The same things were measured in two ways. Each way mixes the same 10 hidden numbers, adds some noise and spreads widely along 6 directions of its own, which tell nothing about the thing.
(in the rows, 128 means zero)
Some things both ways: the first way, then the second way.
[152 159 119 107 147 126 168 136 129 119 145 118 140 155 135 139 144 114
  97 120 135 117 114 140 130 128 114 135]
[ 83 137  66  43 105  88 135 163 128 155 111 132 147 121 130 120 168 124
 150 149]

[130 157 145  92 136 194 137 125 164 125 129 129 119 133 114 106 121 146
 142 133 127 119 132  94 168 130 130 140]
[123 123 153 134 131  60 106 122 152 149  91 119 149 107 100 142 120 124
 140 121]

[138 171 128  75 170 189 132 122 123 129 160 109 162 162 149  88 139  88
 111 147 128  81 121 116 169 128 164 111]
[103 161  88 117 128  99 129 184 128 186 111  91 149  80 127 130 130 155
 146 138]

[129 190 125 116 154 201 134  80 201 171 133  95  71 135 115  82 144 104
 163 100 132 138 169 102 103 129 132 183]
[154 167 175 141 119  82 100 118 137 157 152 140 183 107 145 131 149  93
 127  93]

[123 120 111 122 139 126 170 117 110 143 119 161 133 136 109 140 115 109
 121 120 118 150 106 131 111  90 107 132]
[121 114 130 112 122 100 110 153 144 142  88 108 139 114 124 133 104 133
 143 106]

[177 123 124 110 116 101 142 112  80 102 107  95 157 104  84 191 118 147
 115 137 158 121 102 167 163 169 144 142]
[103 114 108 132  94  77 112 148 100 175  24 136 153 175  69  97 170 120
 168 182]

[ 68 147  99 129 156 112  82  95  53 157 163 188  91 116 170  85 133  87
 116 136 138 158 142 128  65  87 155 127]
[102 157  66 127  94 112 126 181  93 175 156 121 141 104 138  78 178 144
 101 138]

[142 155 140 104 139 139 122  85 112 148 129 103 113 104 110 133 133 116
 134 133 163 141 155 116 135 128 167 141]
[116 142 128 159 128  72 152 155 102 159 120 118 134 132 123 115 138 134
 138 145]

[166 143 145 131 121 135 137 176 109 126  82  93 103 122 118 168 112 165
 124 128 180 134 127 132 151 106 124 161]
[ 95 115 146 175 177  93 170 145 125 121  60 147 148 145  59 142 124 152
 120 145]

[ 86 169 126 111 111 131 107  93 127 122 163 182  93 106 123  86 133 133
 126 108 110 129 121  90 143 154 150 102]
[143 147 157 148 125 162  89  99 110 133 158 111 112 114 135 100  91 119
 121 112]

[132 109 134 157  74 122 107 111 148  44 116 113 113 154  91 147  95 152
 104 166 143  58  86 126 189 197 126 107]
[141 133 129 171 146 126 163 164 144 132 141  92 131 142 125 163 110 167
 113 131]

[105 157 108 126 148 151 138 108 100 139 149 132 124 163 111 124  85  91
 114 112 111 118  88 117 119 117 144 121]
[143 137 110  32 106 154 153 136 118 107 131 105  68 131 203 132 118 131
 176 143]

[ 75 160 105 116 144 192  92 127 124 145 163 141 132 123 141  71  98 120
 126 126  86 133 125 110  97 117 134 145]
[147  85 115 113 149 178  94 100 128 128 113  71 107  88 199 173  70 176
 140 111]

[153 124 133  95 159 172 165 121 160 126 157 113 187 166 167  45 143  65
 116 137 101 107 139 105 123  72 146 109]
[118 103 135 104 125  85 132 144 128 132 149  97 110 132 132 140 113 140
 112 129]

[ 86 131 116 153 126  95 124 120 118 104 168 168 104 146 129 129  94 141
 121 114  93 156 101 118  92 127 106 108]
[124  87 135 127 141 144 138 111  92  97 115 176 109 166 103 138 154  99
 131 111]

[120 153 134 111 109  96 110 126  86  97 152 152 119 104 118 124 132 124
 105 135 131 117 116 113 145 129 160  98]
[ 95 186  94 137 110  35 123 161 112 195  97 133 209 102 146  97 164 134
 148 130]

[117 114 132 158 119 101 144 118 161  72 150 134 102 169  99 161 114 125
 119 148 119 120 115 112 129 148 105 112]
[153 114 149  94 120 126 138  91 153  91 183 156 104 175 140 164 164  95
 147 109]

[106 160 113 136 132 134 117 124 116 155 144 130 106 127 130 135 110 136
 104 111 123 155 132 128  92 133 113 153]
[120 122 125 126 113 156 134 157  65 111 131 158  94 147 133  82 160 133
 103 103]

[163  93 142 131 115 123 123  99 132  77 126 102 157 148 119 102 109 131
 161 140 119 102  92 125 179 143 162  80]
[135 139 131 151  98  62 179 162 124 116 126 142 118 145 105  83 128  78
 116 158]

[128  65 116 144 132 155 128 101 159 159 115 109 175 123 148  82 149 108
 143 140 146 135 154 134 122 126 134 138]
[168 167 133  78  65 123 102 116 138 147 153 121 122 136 164 109 173 115
 147 139]

[191 101 127 126 119 126 155 128 132 156  76  63 166  91  98 167 144 136
 128 130 160 149 157 171 121 125 113 190]
[127 118 159  81 135 140  83  72 152 140 116 124 172 165 144 178 134 137
 164 117]

[125 134 119 130 136  74 148 159 100 151 135 169 102 101 144 145 164 130
 111 108 137 195 154 137  72  78  98 144]
[106 154 182 131 117 111  85  70 123 151  87 162 203 149 115 107 170 128
 156 109]

[143  84 129 118 156  97 167 126 114 126 153 151 190 152 170  93 164  94
 131 125 131 131 114 127 150 112 145  68]
[144 161 102 164  74 104 157 195 108 141  96 106  85  88 125  45  95  96
 132 164]

[145 141 131 123 162 149 141  93 158 129 148 114 137 172 132  76 142  82
 168 121  90 116 120 124 129 109 141  87]
[120 147 136 156 139 106 173 174 135 132 123 121 153 127 117 129  97 115
 132 132]

[127 168 129 126 116 144 123  78 116 122 121 113  64 117  88 151  92 128
 114 131 163 137 142 108 116 125 145 173]
[133 113 165 119 132  93 116 103 117 115 208 143 117 143 136 136 148 104
  93  97]

[121 135 139 143 144 126  83 144 119 123 137 118 112 135 129 111 138 130
 177 134 120 127 124 133 141 130 151  92]
[135 169 140 202 131 150 151 144 120 115 129 169 159 144  82  98 140  89
 107 117]

[132  98 108 152 147 120 143 123 149 154 126 119 137 153 156 124 164  95
 118 136 159 137 147 151 100 129 111 151]
[122 150  39  70 123 153 150 203 139 141 198 112 115  98 147 150 151 133
 104 121]

Other things, the second way, with their names:
<297>: [107 119 142 105  92  88 121  86  87 139 129 154 128 197 124  99 204 132
 142 154]
<351>: [116 149 139 135 144 101 171 160  98 133  97 148 120 122 110 120 135 110
 148 132]
<456>: [ 79 109  53 131 196 142 161 193 145 148  97 114 149  69  82 177  92 145
 130 130]
<564>: [149 141 124 184 114 166  87 145 100 126 186 129 108  91 110  67 102  88
  59 100]
<364>: [138 158 139  74 123 142  99  93 167 150 142 126 161 126 124 160 140  95
 175 142]
<666>: [118 135 117 200 166  99  85 161 152 166 129 153 233  86 107 164 139 111
 105  46]
<520>: [148  97 108 141 157 132 176 164 120  89 158 141  82 125 120 154 106  75
 109 113]
<572>: [106 124  93 140 154 147 138 174 157 148 135  90 125 110  89 162 110 162
 130 126]
<502>: [144 130 182 115  95  76 153  96 137 123 125 136 133 192 125 123 155 102
 161 165]
<222>: [115 156 122 160 150 137 113 131 192 173  91 103 230 128 100 185 131 156
 170 125]
<444>: [118 151 138 155 162 115 140 140 104 138 109 172 165 125 101 129 148 104
 127 104]
<22>: [133 185 117 141 103 145 131 156 101 140 146 160 158 140 120  87 158  83
 117 117]
<657>: [162 119 143 126 127 169 129 150 122 118 117  79  93 141 150 145  88 167
 120 128]
<468>: [139  98 186 195 153 160  71  76  84 114 202 216 141 156  47 123 165  16
  79  54]
<7>: [123 128 151 143 169 173 120  97 153 120 151 133 143 156  67 176 116 124
 128 125]
<17>: [129 144 150 117 110 171  79  86 125 147 141 139 170 166 125 120 162 136
 132 118]
<493>: [125 162 115 144 118  69 151 158 144 159 107 112 180 111 165 129 142 154
 140 135]
<380>: [ 96 118 111 181 147  88 161 164  82 141 138 139 132 132 107 115 163 156
  82 116]
<377>: [136 155  65 129  95  84 131 186 134 171 148  73 152  64 204 105 112 141
 121 134]
<688>: [128 115 123 134 141 173 116  84 111 141 109 109 107 145 116 148 133 153
 160 170]
<615>: [130 145 150 146 144 118 128 115 100 138 160 150 138 104 154 124 145 113
 119  97]
<537>: [ 99  81  82 141 174 101  95 117 145 145 137 142 176 106 103 181 140 118
 110  95]
<410>: [144 173  77  96 125 155 128 150 145 168 138  76 142  82 196 160 117 161
 180 132]
<261>: [127 162 117  84 103 118  98 123 132 155 169 135 151 148 113 122 171 100
 132 134]
<516>: [148 145 119 127 101 145 131 150 112 152 105 107 129 170 146 137 146 140
 168 152]
<203>: [102 147 102 186 204 118 109 180 136 200 107 111 197  51  86 198 108 137
 141  94]
<298>: [133 137 112  88 150 205 154 133 163  76 192 125  96 109 160 155  82 122
 120  86]
<438>: [151 169 139  95  77 125 144 113 133 115  98 149 101 130 155  90 159 107
 185 136]
<32>: [116 103 120  76 157  88  74 105 152 168 134 147 192 173  82 226 201 116
 140 129]
<135>: [143 120 143 112 100  95 152 108 125 106 120 119 115 123 208 109 130 149
 133 121]
<107>: [112  90  88 122 180 152 146 148 145 107 166 138 111 128  83 191 135 128
  90 112]
<510>: [114  87 152 228 201 171 146 156  88  96 104 163  91 126  20 132 101 127
  64  97]
<674>: [157 125 143  97 120 134 128  96 145 103  82 116 128 113 173 128  73 105
 159 134]
<219>: [111 151 153  99 145 165 127 125 156 128 110  95 127  95 128 135  69 160
 151 122]
<576>: [167 133 126 172 132 141 101 132 156 144 121 102 130  99 124 155 104 132
 135 112]
<411>: [ 94 109 137 112 144 160 119  73 101 146  97  97 130 179 121 137 120 186
 153 187]
<695>: [137  99  97 168 170 189 164 139 137 103 173 121 106 105 125 168 100 123
  95 113]
<227>: [123 121 142 116 136 117 109  79 193 150 104  88 164  78 153 173  91 150
 179 128]
<422>: [139 100 136 105 118 145 133  89  95 110 131 125 107 187 154 133 139 130
 139 161]
<538>: [134 112 113 187 120 111 188 182 126 116  68 106  92 147 106 117 105 155
 132 155]
<52>: [139 139 121 172 107  54 181 177 144 143  64 108 119  85 131 106 112 121
 164 146]
<509>: [128  88 135 167 182 137 147 108 140 105 135 115 121  73 130 175  73 123
 121 107]
<423>: [ 93 107 119  82 135  93 163 150 132 122 125  83 100 152 129 141 118 210
 111 159]
<334>: [ 89 114  78  60 118 107 110 119 157 142 136 145 170 140  97 143 162 100
 134 148]
<454>: [126 104  97 135 146 111 160 128 136 106 165 131  91  92 128 135 122 114
 101 129]
<637>: [ 72 137  95 136 143  61 144 143 134 168  77 136 195 125  85 135 164 153
 142 153]
<139>: [102  94 113 147 153  71 173 178 132 119 130 117 137 137 112 143 122 158
  75 123]
<151>: [122 159 208 112 144 118  96  61 143 138 133 129 161 144 121 147 120 146
 160 116]
<259>: [156  68 106 149 126 184 113 143 121  87 172 128  71 122 119 128 111 101
  69  95]
<40>: [137  68 126 139 113 152  68  95 123 132 150 108 125 130 120 131 114 123
  88 128]
<518>: [131  78 134  82 174 210  64  34 161 131 189 104 112 131 108 230 119 124
 148 124]
<71>: [112 191 127 189 181 107 128 144 156 181  81 155 239  65  90 169 149 121
 154  96]
<290>: [133 130 109 181 114 138 132 137 136 145  93 117 148 120 109 114 120 120
 136 150]
<660>: [ 83 104 121 152 156 103 144 140 119 103 138 203 191 188  52 120 168  91
  66  99]
<273>: [140 103 150 142 113 102  98 100 156 122 195 140 123 123 100 133 145  89
  89 106]
<106>: [ 72 132 104 121 106  54 181 150  46 149  89 158 123 180 113  67 205 140
 138 181]
<111>: [128 144 126 182 145 135 106 135 137 165 112 118 186  90 122 138 131 156
 109 108]
<201>: [ 96 128 150 161 132  37 134 105 124 164  84 181 204 152  66 132 211 103
 147 141]
<488>: [142 137  87 108 127 109 136 163 133 143 141 131 145 119 143 153 157 107
 130 125]
<94>: [170 100 170 138  84 143 123  92 130 110 118 104  66 179 104 110 116 127
 136 171]

Some of these things the first way, each followed by its name:
[134 103 143 101 125 108 154 121 106 125 135 162 165 123 138  99 138 110
 114 134 122 130 121 102 151  86 146  80] | <151>
[159  92 136 114 122 147 121  83 140 153 101  95 170  93 121  99 160 124
 152 138 155 126 153 137 158 149 155 133] | <261>
[111 138 125 148 116 147 144  97 208 112 134 137  75 145 112 112 145 132
 142 118 142 128 142 108 126 167 101 158] | <94>
[130 141 116 168 123  97 104 133 115  98 115 107  64 143 122 188 110 167
 125 136 182 141 123 153 109 168 105 174] | <695>
[187  80 148 135 121 124 160  81 200 125 110  74 160 127 115 111 163 120
 158 132 137 136 158 131 144 148 124 132] | <502>
[141 100 114 138  94 184  93  77 106 110  82  74 164 127  79 136  56 152
 129 158 134  78  79 148 187 183 147 137] | <657>
[151  96 143  98 144 151 105 126 134 148 130 115 187  97 169  80 167 153
 164 155 126 152 169 131 148 119 142 111] | <637>
[156 167 131 100 162 118 134 112  84 101 161  88 139 139 120 156 114 119
 120 133 139 132 124 135 128 129 164 126] | <468>
[170 179 154  83 163 169 130 132 185 179 165  51 167 102 169  75 192 114
 136 113 131 154 216 110 107 123 157 154] | <106>
[145 133 116 128 127 109 127 125 111  93 138 109 134 138 130 139 141 114
  97 146 149 105 124 146 124 149 137 145] | <377>
[131 137 135 125 122 116 105 135 111 103 153 112 135 125 154 130 117 149
  86 156 147 127 142 120 123 135 133 132] | <380>
[118 101 129 145 113 147 111 142 151  56 150 128 155 176 149  96  94 155
 113 157 106  83  85 119 171 165 118  94] | <107>
[133 120 130 100 152 129 113 161  93 109 165 133 193 137 184  65 150  99
 117 147 128 107 124 122 149 106 174  84] | <564>
[142 136 142 116 121 120 109 106 140 125 145  98 134  97 125 128 150 142
 120 145 145 144 170 123 122 150 138 150] | <297>
[120 116 134 119 115 180  93 106 154  98 126 106 141 132  91 137 109 160
 148 168 134  87 116 122 195 199 136 125] | <576>
[126 158 133 118 106 154 135 163 129  79 131 142 104 161 131 112  97 126
  74 149 138  73  99 101 156 108 123 129] | <423>
[131 128 131 130 143 151 121 116 117 146 118 101 120 132 104 175 106 161
 157 139 152 149 124 135 148 156 128 138] | <438>
[144  93 126 133 158 120 128 156 135 119 130 127 153 147 132 130 178  97
 154 168 119 122 139 156 131 111 115 107] | <222>
[121  93 127 141 132  64 138 207   4 103 126 179 148 147 167 158  81 134
  80 147 160 146  76 126 123  40 135  85] | <510>
[145 115 131 111 145 131 100 154  70 124 127 101 159  88 123 152 122 144
 138 164 148 155 147 151 116  98 142 154] | <537>
[139 166 130 130 114 125  99 170  80  76 144  84 128 133  94 148  90 114
  92 139 135  85 106 131 136 121 167 137] | <422>
[171 163 132 122 126 173 132 143 134 123  97  68 126 124  87 151  95 160
 158 105 136 122 100 145 158 147 133 162] | <674>
[ 96 133 107 166 125 110 129 156 139 108 140 147  77 146 124 155 121 137
 109 121 140 151 124 135  78 128  84 175] | <259>
[105 179 111 117 130 113 134  85  95 107 143 171  69 148 113 161 111 131
  94 122 158 115  96 126 140 167 128 134] | <203>
[105 127 111 146 112  93 112 136 120 101 149 164 110 128 135 115 142 122
 103 131 118 126 118 137 104 134 112 123] | <17>
[143 180 124  97 164 178 103 122 129 101 149 108 115 150 116 107 128 124
 163 137 104  98 114 141 149 142 146 127] | <334>
[126 104 128 160 117 108 128 141 141 141 110 135 104 115 137 116 147 125
 128 124 154 152 154 131  96 108 109 151] | <493>
[142 153 139 121 154 142 116 103 149 153 128 105  85 107 133 120 152 145
 173 124 150 179 178 125  95 118 127 172] | <201>
[127 119 122 129 161 107 131 156 107 151 136 132 131 121 132 147 158 107
 136 142 124 175 161 149  77  77 108 146] | <666>
[159 122 125  97 195 150 183 163 114 195 123 134 179 156 181  88 168  76
 135 119 129 153 144 138 106  39 122 118] | <219>
